All groups share one centre, and each spreads out both ways along 14 directions, with some noise.
In the rows, zero is written as 100.
Some rows, each with its group after it:
[86,100,93,124,93,95,111,110,103,96,132,94,106,106,90,94,79,83] | G
[74,113,77,88,106,90,99,135,114,107,121,83,95,114,85,87,85,80] | V
[70,105,90,111,95,96,112,107,104,109,114,111,108,124,96,90,105,100] | R
[111,96,103,59,109,99,107,106,108,100,101,129,101,118,71,105,106,95] | D
[106,103,131,93,107,102,107,70,99,91,96,94,86,92,113,130,99,95] | V
[97,96,86,64,83,109,95,106,82,112,114,85,115,102,44,118,116,107] | D
[126,113,89,74,88,77,105,79,114,111,100,92,125,102,87,125,93,136] | R
[83,117,87,90,105,114,105,81,103,103,115,103,109,96,103,118,95,106] | G
[103,95,120,124,121,112,129,109,103,102,100,117,100,100,118,103,94,94] | D
[113,107,69,91,92,78,95,98,104,106,91,89,105,79,66,86,108,101] | R
[137,107,109,104,88,90,112,101,117,100,96,114,110,93,104,124,86,76] | V
[110,105,71,100,112,96,90,94,114,82,102,98,102,108,101,80,81,82] | G
[130,95,119,81,99,85,124,85,94,93,107,68,106,120,57,97,78,116] | V
[102,105,83,117,100,135,90,90,111,108,68,80,104,102,125,105,107,102] | G
[105,92,103,100,131,75,99,84,84,92,95,88,108,80,97,113,95,103] | G
[98,92,115,116,103,112,101,96,96,120,108,103,123,103,97,104,88,120] | G
[106,113,100,106,112,87,76,110,107,109,107,95,78,99,108,98,97,86] | R
[125,83,104,113,111,83,89,116,104,111,106,118,117,81,88,86,106,105] | V
[113,89,85,107,105,76,79,102,84,109,99,140,127,84,100,97,124,132] | R
[90,96,109,109,92,123,126,112,105,104,99,62,83,115,95,102,107,81] | R
[122,114,83,95,119,118,95,91,109,88,99,112,101,116,122,111,95,114] | V
[95,90,108,99,51,142,93,109,117,111,126,84,79,102,91,79,102,117] | D
[123,93,76,133,113,97,95,121,87,88,91,91,111,104,114,98,118,108] | V
[99,79,78,125,118,72,45,94,102,114,103,58,85,89,94,59,104,123] | D
[113,70,82,109,85,112,116,69,88,102,110,113,100,109,86,123,100,131] | D
[113,98,114,93,118,79,121,119,79,125,90,100,109,93,79,133,81,112] | R
[116,108,97,94,91,69,119,96,113,113,73,107,76,107,75,94,86,85] | V
[78,77,91,89,96,111,103,118,123,125,136,129,101,104,76,97,96,98] | D
[127,107,83,81,78,129,115,100,83,94,91,101,103,80,67,101,89,105] | R
[80,131,107,99,65,82,122,69,91,104,103,117,116,122,104,101,104,143] | R
[106,105,115,102,99,90,100,102,110,91,114,98,101,102,98,86,71,92] | V
[128,122,112,64,78,96,88,122,122,92,105,110,99,115,92,100,73,80] | G
[103,73,122,108,99,98,131,130,102,96,93,117,111,131,108,120,102,84] | R
[102,95,110,104,95,85,109,104,95,93,122,118,109,94,92,102,98,95] | G
[132,127,103,85,80,104,95,90,102,103,104,105,99,103,101,129,103,111] | V
[134,94,130,87,88,100,106,67,96,84,90,104,98,83,96,91,104,116] | V
[117,84,79,87,99,116,113,110,101,103,92,120,121,92,76,85,119,118] | V
[114,79,93,117,95,89,87,110,99,103,104,91,100,76,63,60,119,85] | R
[80,90,102,117,110,89,96,132,80,109,130,116,111,107,97,99,107,118] | G
[106,102,103,93,103,96,116,103,100,106,96,115,80,125,93,108,82,99] | D
[88,113,64,127,62,96,78,103,89,114,112,93,128,77,95,96,88,115] | R
[85,110,83,81,112,73,90,89,122,74,120,108,91,115,86,89,94,50] | V
[97,110,72,112,75,118,108,117,91,99,95,105,66,103,98,121,101,59] | D
[82,99,78,91,112,105,81,108,99,105,105,123,96,92,99,100,120,92] | D
[110,88,134,84,108,66,103,97,76,75,100,111,107,71,96,105,93,97] | G
[121,111,91,108,89,80,90,88,99,90,116,102,101,92,82,82,90,100] | G
[102,94,81,101,99,128,82,102,123,107,123,86,112,92,82,66,111,105] | D
[93,93,106,107,127,105,86,87,101,93,113,122,98,92,94,83,108,73] | D
[120,106,103,113,109,102,84,113,98,129,116,76,104,103,101,104,106,141] | D
[98,112,93,91,116,83,107,96,76,132,106,100,115,93,73,119,101,144] | R
[89,105,92,85,105,99,67,83,121,107,113,106,99,69,114,88,102,109] | R
[46,92,89,122,103,134,107,121,94,116,94,96,89,94,119,86,109,96] | R
[102,120,107,84,61,95,103,79,106,103,114,105,100,85,76,109,98,90] | V
[92,82,115,72,97,69,91,104,99,102,95,101,97,86,101,127,111,110] | D
[83,85,98,107,120,98,104,112,106,104,105,101,113,93,114,119,102,91] | D
[129,123,72,75,89,114,78,102,104,94,110,104,120,75,97,99,114,127] | V
[95,127,77,108,104,103,95,115,80,105,108,77,89,135,112,104,92,133] | V
[122,79,110,84,72,67,91,83,101,88,88,111,65,98,92,99,94,117] | D
[98,107,104,99,90,108,98,128,80,135,90,92,78,80,74,80,89,131] | R
[120,102,135,99,116,70,87,72,112,131,101,105,108,86,82,99,93,114] | G
[93,132,81,113,79,107,66,68,110,140,113,119,120,72,108,105,117,127] | G
[97,95,110,92,63,96,113,110,97,114,92,73,87,90,89,99,90,123] | D
[88,102,100,94,65,54,119,135,107,95,99,125,111,101,71,82,87,58] | R
[75,100,100,90,94,96,148,120,101,102,96,105,81,116,80,89,87,89] | G
[108,95,97,105,73,91,104,117,91,99,95,105,100,85,81,80,115,111] | G
[108,116,80,99,84,100,106,98,90,88,83,73,105,80,100,121,100,86] | G
[89,72,93,120,105,93,97,105,87,122,112,89,117,79,67,90,120,113] | V
[129,112,122,69,96,63,82,78,104,87,90,118,77,57,98,103,127,89] | G

New rows. What belongs after each?
[87,100,88,94,92,77,91,93,96,98,84,116,73,89,102,86,96,101] | D
[105,98,88,95,64,101,93,93,93,104,92,97,56,122,108,117,94,126] | D
[106,120,87,91,80,97,108,86,89,96,97,107,95,91,75,104,94,88] | D
[115,119,107,73,100,99,71,95,111,84,117,82,108,48,105,84,75,103] | V
[60,110,133,89,109,107,87,102,102,104,111,76,96,94,118,98,94,89] | D
[90,91,83,136,96,57,99,91,115,115,116,83,110,54,74,67,64,79] | D
[86,95,77,114,96,130,122,97,90,128,109,87,113,122,80,132,116,115] | V
[108,103,83,107,112,58,106,104,88,94,124,125,112,96,81,98,103,101] | G
[107,109,86,73,134,73,113,98,123,116,82,108,89,114,90,91,83,115] | R
[62,97,110,111,85,104,90,157,104,128,99,94,76,85,112,85,87,79] | R
[68,121,95,90,90,104,131,77,97,85,110,94,115,69,84,110,74,62] | R
[91,137,140,74,80,82,105,136,101,117,91,126,76,69,115,108,116,96] | D
[128,104,104,91,94,108,90,109,107,96,112,96,114,76,94,101,95,106] | V
[60,76,108,110,94,95,126,57,133,83,84,103,125,89,136,96,87,98] | R
[73,138,78,99,94,99,96,72,111,99,129,87,111,98,98,109,73,87] | R
[89,82,102,109,108,94,95,124,89,105,141,98,118,92,78,92,96,95] | G
[112,107,77,96,76,106,78,99,87,110,105,110,93,71,81,102,129,105] | D
[80,87,83,108,117,69,45,87,105,108,128,67,100,87,88,89,91,86] | D
[133,116,97,116,73,63,121,103,76,67,80,68,105,105,101,123,91,74] | V
[79,123,81,89,80,88,106,115,99,124,103,82,107,89,81,115,115,98] | R
[128,90,98,107,119,127,101,105,110,132,103,84,107,93,87,88,81,141] | V
[91,115,95,83,87,108,115,72,126,97,123,72,120,98,101,133,85,93] | R
[68,100,106,111,104,121,115,104,100,127,102,101,111,104,105,109,89,113] | G
[100,94,76,107,134,100,72,116,128,114,109,81,92,92,111,101,62,86] | R
[86,67,82,61,59,88,109,75,101,88,90,126,95,93,76,103,101,124] | D
[98,106,104,109,94,104,90,63,118,120,137,98,98,87,76,89,100,106] | G
[73,97,95,122,87,133,105,111,87,121,73,88,128,96,118,100,80,122] | G
[109,58,95,84,104,114,120,111,119,107,97,80,125,71,78,120,81,92] | R
[125,115,77,114,98,82,109,153,87,85,91,104,127,109,117,102,90,105] | V
[104,101,98,99,67,122,99,142,88,100,115,104,105,76,85,116,92,58] | R
[68,93,88,84,103,107,98,113,99,105,88,110,73,120,116,103,108,114] | D
[102,126,93,82,89,78,93,102,96,89,106,106,98,97,103,130,109,83] | V
[105,107,100,79,89,110,98,113,90,115,86,104,92,69,100,115,106,120] | R
[139,101,88,111,100,105,105,97,117,107,125,90,109,114,79,99,83,106] | D
[100,99,73,85,112,92,80,69,113,97,107,108,110,73,79,93,110,86] | V
[72,107,109,91,72,122,125,73,105,90,94,82,105,72,115,117,118,96] | R
[108,113,87,99,91,102,68,102,90,120,115,92,89,94,80,96,116,115] | D
[77,81,87,122,110,118,90,122,137,110,130,92,112,132,122,105,58,83] | R
[135,106,102,93,109,80,95,85,96,98,100,93,95,98,72,94,116,97] | R
[90,103,103,120,90,87,83,110,91,115,94,94,82,71,112,108,120,88] | V
[124,75,88,122,92,113,98,113,132,103,108,96,96,71,86,45,115,90] | D
[87,107,110,114,99,88,77,83,100,103,130,99,104,72,87,78,92,86] | R
[95,133,84,106,107,82,67,127,85,113,113,109,73,85,82,80,92,78] | R
[118,117,106,94,102,93,119,77,97,89,97,99,93,118,84,91,88,104] | R
[100,107,122,108,79,113,84,99,81,104,92,90,72,63,104,87,123,105] | R
[106,112,83,67,141,95,126,53,134,87,110,92,108,121,85,107,85,92] | R
[74,113,87,105,94,108,96,76,107,118,103,95,75,110,96,107,105,84] | V
[119,99,86,99,129,112,84,119,68,109,86,120,91,80,90,104,122,114] | R
[76,70,114,123,115,126,148,112,91,117,63,100,106,113,114,111,104,105] | G
[117,107,77,94,107,83,102,71,125,81,106,85,108,106,79,83,114,81] | R
[104,102,94,106,101,79,80,83,121,101,111,105,104,102,104,80,81,104] | R
[113,100,94,71,86,83,128,97,94,111,71,94,110,69,70,116,123,123] | R
[124,108,118,96,74,79,117,76,92,113,89,77,89,95,68,136,102,86] | V
[117,94,95,89,85,96,122,121,95,107,118,123,129,120,58,109,83,102] | R
[93,114,91,94,81,126,97,91,109,99,114,107,91,103,86,64,81,103] | R
[83,123,85,91,84,125,83,128,85,115,138,67,114,89,89,133,95,107] | G
[99,94,105,109,64,89,105,89,113,89,109,95,121,107,93,88,104,88] | R
